The groups are shells around one centre, one inside the other: the same stretched ball of 6 dimensions in 8 sizes.
In the rows, 128 means zero.
Known rows, each followed by its group:
[140 116  90 120 102 122 156  85 118 109 113 107 126 114 147 134 103 123
 138 104  77 162 128 115 153]
(5)
[149  97  89 125  98  91 152  77 107  97 134 117 137 142 148 154 111 101
 136 117  75 163 120 106 150]
(4)
[159 114  68 128  81 136 190  76 107 150 101 105 104 146 136 136  94 114
 124  80  56 170  97 100 169]
(0)
[138 131  85 127 102 139 139  90 118 125 108 107 123  87 134 122  98 115
 125 113  66 164 111 121 156]
(6)
[127 117 109 117 117 104  92 102 121  73 117 131 148  72 147 139 110 107
 131 140  99 175 130 124 131]
(1)
[116 133  82 141 135 113 168  89  98 100 137 119 125 185 128 143 129 103
 135 126 102 127 141 101 170]
(1)
[141 111  95 123 105 105 121  97 113  96 113 130 135 103 143 143 107 101
 125 123  87 177 117 112 142]
(6)
[ 75 140 130 127 179  83  74 105 122  11 171 121 177  94 146 137 146 113
 160 192 137 111 196 142 131]
(2)
[153  95 100 111  88 103 137  71 126  93 131  97 145  80 159 140  96 122
 147 114  57 170 124 127 139]
(1)
[138 101 110  99  84 132 117  63 130  86 113 103 135  64 160 147  90 134
 148 107  77 182 111 126 127]
(0)
[ 99 118 123 123 164  61 111 110 118  22 158 129 169 132 157 147 144 113
 161 163 137 128 199 124 136]
(3)
[132 125  88 134 131  95 164 107 113  98 129 114 136 142 143 127 122 112
 140 122  89 140 160 114 163]
(6)
[125 131  94 119 103 151 121  82 118 110 104 113 121  85 135 134  98 119
 127 116  83 168 104 120 146]
(5)
[101 123 116 127 162  67 120 117 113  36 145 138 159 146 152 146 143 109
 152 154 141 134 192 115 142]
(2)
[157  83 101 108  90  83 155  79 122  85 125 111 143 117 168 152 104 122
 151 102  76 176 138 113 138]
(3)
[111 129  98 127 119 131 112  76 107  85 130 122 132 117 131 149 115 105
 131 139  99 151 112 114 145]
(7)
[ 93 141 117 132 167  87  87 119 121  41 149 127 166  90 142 127 137 108
 145 175 123 128 183 136 140]
(5)
[ 97 139 113 132 155  97  85 102 120  50 156 117 165  81 137 129 131 106
 143 177 105 127 164 139 140]
(3)
[121 119  99 126 117 113 113  86 106  82 125 132 135 124 136 153 116  99
 129 136 103 162 116 109 142]
(6)
[174  86  92 110  74  94 151  90 124 113 102 115 134  89 163 139  90 116
 134  92  58 197 116 113 141]
(3)
[115 133  91 140 135 106 128  90 106  86 148 116 143 131 129 137 125  97
 133 151  90 131 137 119 157]
(4)
[156  81  99 116 101  62 156  91 112  78 128 128 145 149 164 160 115 106
 145 110  91 175 144 102 142]
(4)
[ 90 142 123 120 154 114  82 101 130  43 144 111 161  61 146 125 125 126
 152 166 115 131 172 145 133]
(5)
[121 134  96 137 140  95 120 118 112  85 128 129 145 111 135 127 125  99
 128 146 100 147 152 119 153]
(2)
[140  91 106 114 104  83 129  80 113  70 132 125 147 125 158 161 113 108
 144 124  95 171 132 110 134]
(3)
[135 111  96 129 123  81 134 107 108  83 124 137 142 139 145 147 122  97
 131 130 103 163 142 106 148]
(1)
[ 99 150  99 136 151 123 125 102 116  81 137 111 141 111 131 122 126 116
 140 149 104 123 159 129 157]
(7)
[ 97 150  99 137 147 126  98 107 107  80 125 135 136 113 123 135 126  98
 123 156 118 142 134 117 149]
(2)
[119 116 120 111 121 104  77  93 131  56 131 117 160  43 154 136 109 118
 144 151  94 166 141 139 123]
(5)
[132 120 105 113  91 142  81  75 127  96 115 109 140  26 141 133  89 114
 127 135  64 181  93 137 128]
(0)
[136 129  80 131 110 129 167  89 112 123 115 106 119 132 135 128 107 116
 131 106  74 150 126 112 165]
(1)
[ 87 158 109 132 157 132 101  95 126  67 152  96 152  70 132 113 124 124
 148 166  97 112 165 148 150]
(4)
[ 89 146 118 119 141 139  76  86 127  58 138 109 150  53 138 129 116 124
 145 162 106 138 142 143 133]
(7)
[107 137 109 117 113 154  66  82 122  83 113 122 136  41 132 136 101 112
 124 147  95 171  99 132 128]
(4)
[111 116 129 107 130  98  64 100 133  39 132 124 166  37 158 138 114 120
 148 158 109 166 153 141 116]
(2)
[112 125 104 135 160  65 149 114 114  55 155 118 158 153 150 133 142 111
 156 148 115 119 198 120 156]
(1)
[ 70 169 101 145 172 136 108  95 106  66 154 115 141 130 116 129 139 108
 139 173 124 100 158 128 160]
(2)
[141 113 103 108  86 135  99  84 127 102  99 116 133  42 148 135  88 119
 128 116  72 193  98 127 129]
(1)
[142 127  75 132 102 133 168  93 106 135 102 118 111 141 131 133 104 108
 121  99  76 164 109 102 166]
(4)
[117 129  92 140 143  90 155  91 110  80 160 104 148 150 138 133 131 107
 148 146  88 115 166 121 164]
(4)
[107 126 103 137 156  76 137 103 109  56 159 121 155 155 142 141 141 104
 150 155 115 119 179 118 154]
(7)
[158  89  94 122 112  55 168 109 112  85 124 131 144 156 162 149 120 104
 142 109  93 170 159 101 150]
(0)
[166  92  91 115  77  99 131  86 118 111 108 121 135  86 152 144  93 104
 125 107  59 195 101 113 139]
(0)
[123 144  85 132 117 145 140  90 117 119 119 101 124  94 129 117 105 118
 129 123  71 144 123 126 161]
(3)
[159  89 103 108  97  78 152  96 130  86 120 109 148  94 171 136 103 126
 152 104  73 176 154 122 139]
(0)
[109 119 119 118 145  84 116  94 128  42 157 105 166  94 159 134 127 127
 164 153 104 129 184 138 137]
(3)
[144  98 106 111 101  93 119  96 121  79 113 128 143  92 159 147 106 113
 138 118  92 184 131 115 132]
(5)
[110 131  90 143 156  82 164 111  99  77 142 131 138 195 136 143 143 100
 141 137 123 122 174 101 167]
(2)
[166  91  94 104  55 134 118  63 123 121  97 111 125  54 152 148  76 115
 125  97  48 209  70 118 130]
(0)
[113 146  95 129 126 142 116  95 120 101 120 109 132  78 130 119 109 117
 130 136  85 146 128 130 152]
(5)
[150 119  80 129  99 119 155  96 113 127 107 114 123 112 138 128 101 108
 123 106  66 169 115 112 159]
(6)
[125 115  95 118 100 136 136  65 109  96 120 116 123 130 140 156 106 115
 136 114  93 162 105 107 145]
(6)
[156  85 103 108  88  87 133  79 121  83 123 117 145  99 163 153 101 114
 144 112  75 183 125 115 133]
(6)
[127 122  94 118  95 147 114  72 112 106 108 120 122  94 134 147  98 111
 124 118  85 175  89 113 141]
(7)
[130 125  90 128 114 120 133  99 110 105 110 128 126 119 135 138 110 105
 124 120  93 165 120 109 152]
(7)
[ 95 138 106 128 142 125 116  78 114  65 149 109 144 119 136 141 125 117
 148 152 107 124 146 126 147]
(7)

New rows. What belongs after each?
[ 92 150  96 139 152 126 125  98 104  79 135 126 132 147 124 138 132 106
 134 149 121 125 146 113 158]
(7)
[171  94  74 119  63 127 174  66 108 143 101 111 110 132 144 150  87 108
 123  80  50 189  79  98 156]
(3)
[130 123 105 110  97 144 111  69 135  96 125  86 140  33 150 122  90 136
 146 124  58 160 119 145 137]
(0)
[159 114  76 129  87 120 155  90 112 136 107 113 121 107 137 130  95 103
 119 103  53 176 101 111 159]
(2)
[122 106 114 120 136  67 119 103 117  47 144 129 160 123 158 149 129 109
 151 145 114 150 171 119 136]
(7)
[ 97 159  88 151 161 116 127 110 104  89 144 120 139 137 117 122 135  97
 128 160 105 114 154 121 168]
(0)
[112 128 109 116 123 127 109  91 123  76 119 116 139  83 146 135 110 124
 142 132 103 157 138 127 138]
(7)
[139 122  91 113  72 172 105  60 120 128  98 105 116  46 133 137  78 117
 119 110  55 189  62 124 138]
(0)
[147 100 108 107  92 105 109  82 132  84 122 105 150  47 160 134  95 122
 143 124  65 179 125 134 129]
(5)
[153 101  95 115  82 115 126  70 122 105 125 103 139  73 150 140  92 113
 135 117  52 176 103 125 139]
(2)
[ 85 138 120 129 175  83 113 110 119  30 159 120 164 129 148 135 146 119
 161 167 137 111 202 130 144]
(3)
[143 114  91 122  97 119 128  93 113 108 104 128 127 103 141 142 102 105
 122 113  83 181 107 109 145]
(5)
[ 80 130 122 128 172  81 100  98 110  19 165 131 164 145 146 154 149 109
 158 174 148 116 186 121 137]
(4)
[107 134 105 118 114 151 103  65 121  85 133  99 136  72 136 136 104 124
 141 139  84 146 114 134 140]
(6)
[ 95 150 102 137 161 110 115 121 111  70 127 134 141 126 131 128 134 106
 133 152 128 133 165 118 153]
(0)
[121 112 120 116 141  68 107 113 129  43 142 121 168  84 163 133 126 118
 155 150 109 150 184 133 132]
(1)
[138  98  99 120 114  84 161  80 113  77 141 111 143 150 157 152 119 116
 153 117  90 149 152 111 149]
(1)
[ 89 131 117 120 145 116  94  89 112  45 135 134 145 121 141 155 130 113
 144 153 138 144 147 117 133]
(3)
[ 65 151 124 124 164 133  76  81 118  33 156 115 154  96 134 143 134 121
 153 177 135 115 158 136 134]
(0)
[ 74 157 108 141 175 113 103 106 106  51 151 130 148 139 125 137 145 104
 140 173 138 111 169 122 152]
(5)
[124 124  99 116 107 137 133  77 122  97 119 103 130  92 145 134 102 128
 142 116  82 156 125 124 146]
(5)
[135 110 100 120 102 110 109  75 117  87 134 112 145  82 144 144 104 106
 134 137  72 165 112 125 138]
(0)
[ 86 126 136 111 158  90  71 100 130  13 151 122 172  72 159 142 133 126
 163 171 136 137 185 141 120]
(0)
[116 117 104 133 153  63 146 111 110  55 150 128 155 163 150 144 140 106
 151 145 120 129 186 112 153]
(5)
[129 127  79 137 126 110 186  95 102 112 124 116 120 183 135 138 123 110
 136 108  95 137 144  99 172]
(0)
[148  85 110  98  79 110 118  70 123  81 108 121 137  85 164 160  94 122
 142 104  87 197 108 113 123]
(0)
[144 113  97 118 109 102 145 101 125  98 115 110 138  93 154 127 105 122
 141 112  78 165 146 123 148]
(1)
[121 113 101 133 144  65 145 106 107  61 149 129 152 164 148 148 137 101
 147 143 114 135 173 109 152]
(5)
[103 134 111 114 112 156  75  71 121  78 120 116 135  55 135 142 102 118
 132 144  97 163 102 131 129]
(1)
[162  90  94 107  67 120 134  65 120 112 108 110 129  83 154 150  86 116
 132  98  57 194  89 114 136]
(6)
[144 111 105 111  97 116 109  90 133  94 115 105 145  41 154 125  94 123
 138 123  64 177 125 136 134]
(5)
[149 117  93 115  89 131 124  93 126 118  97 111 129  56 146 124  89 119
 126 108  63 186 108 125 142]
(2)
[174  99  68 126  71 117 184  82 105 149  98 116 109 143 141 142  91 104
 119  79  51 186  90  95 164]
(4)
[ 96 142 117 121 148 118  97 101 129  56 137 110 154  68 146 122 121 128
 150 154 109 134 168 141 138]
(1)
[125 124  88 123 107 140 160  75 109 110 113 111 115 143 138 144 108 122
 137 103  92 154 118 106 157]
(0)
[146 103 100 113  95 107 135  74 127  92 133  95 146  77 157 135  99 124
 148 119  59 162 130 131 141]
(6)
[105 122 110 113 112 143  98  65 112  71 122 124 130 105 140 160 110 117
 138 132 113 163 107 115 131]
(0)
[111 132  95 129 115 140 104  75 104  93 126 125 129 112 125 150 112  99
 123 141  96 155  98 113 145]
(0)
[106 135 104 134 148  97 103 113 108  66 131 139 147 120 134 139 131  96
 130 156 121 146 150 116 145]
(3)
[ 88 139 120 121 153 112  86 102 121  44 136 127 153  91 143 138 129 118
 147 161 131 138 163 130 133]
(7)
[ 94 141 115 119 129 144  66  82 121  65 129 119 145  54 133 138 111 114
 134 160 106 152 119 136 129]
(6)
[159  99  89 113  68 130 123  69 115 120 103 117 124  79 144 149  85 106
 120 105  57 197  74 112 138]
(0)
[132 103 106 107  96 122 123  71 119  83 116 117 133 100 154 154 102 122
 142 113  92 176 115 115 133]
(5)
[122 136  82 132 114 144 153  80 107 117 118 110 117 135 128 135 110 113
 129 116  84 145 115 110 163]
(5)
[153 101 106 104  86 111 112  90 134  94 106 109 143  39 161 131  89 125
 138 112  65 192 120 132 129]
(3)
[ 98 139 101 134 142 119 106  96 104  73 132 134 138 130 128 146 128  99
 129 153 120 141 133 113 147]
(5)
[139 114  81 125  91 138 164  61 105 122 120 106 115 145 136 150 101 113
 132 101  71 158  97 104 159]
(3)
[151 104  76 130  97 104 179  83  97 120 115 127 116 183 139 156 112  99
 127  97  85 166 111  88 163]
(2)
[ 91 133 107 132 160  96 134  93 107  49 154 123 147 167 141 149 142 113
 154 152 133 115 175 114 152]
(3)
[ 79 142 123 125 164 108  85  90 124  31 164 109 165  86 143 134 135 121
 158 178 121 114 177 143 136]
(1)
[ 99 144  98 142 164  93 132 117 106  68 143 129 146 152 132 132 141 102
 138 155 123 121 175 115 160]
(5)
[ 85 136 128 124 171  81  72 120 122  20 147 137 170  90 148 137 141 110
 150 179 143 134 188 134 129]
(2)
[ 78 146 115 129 157 123  86  87 111  46 151 123 150 110 131 145 134 110
 144 171 128 123 150 128 139]
(5)
[128 116  93 124 117 109 150  96 106  93 110 134 124 156 143 151 118 109
 133 111 112 164 132  98 152]
(4)
[110 133 101 141 159  76 135 105 115  61 167 107 163 128 141 125 138 107
 151 163  96 110 186 132 158]
(0)
[123 109 112 123 139  67 123 102 120  50 152 118 164 115 157 141 129 111
 154 149 103 141 176 126 140]
(7)
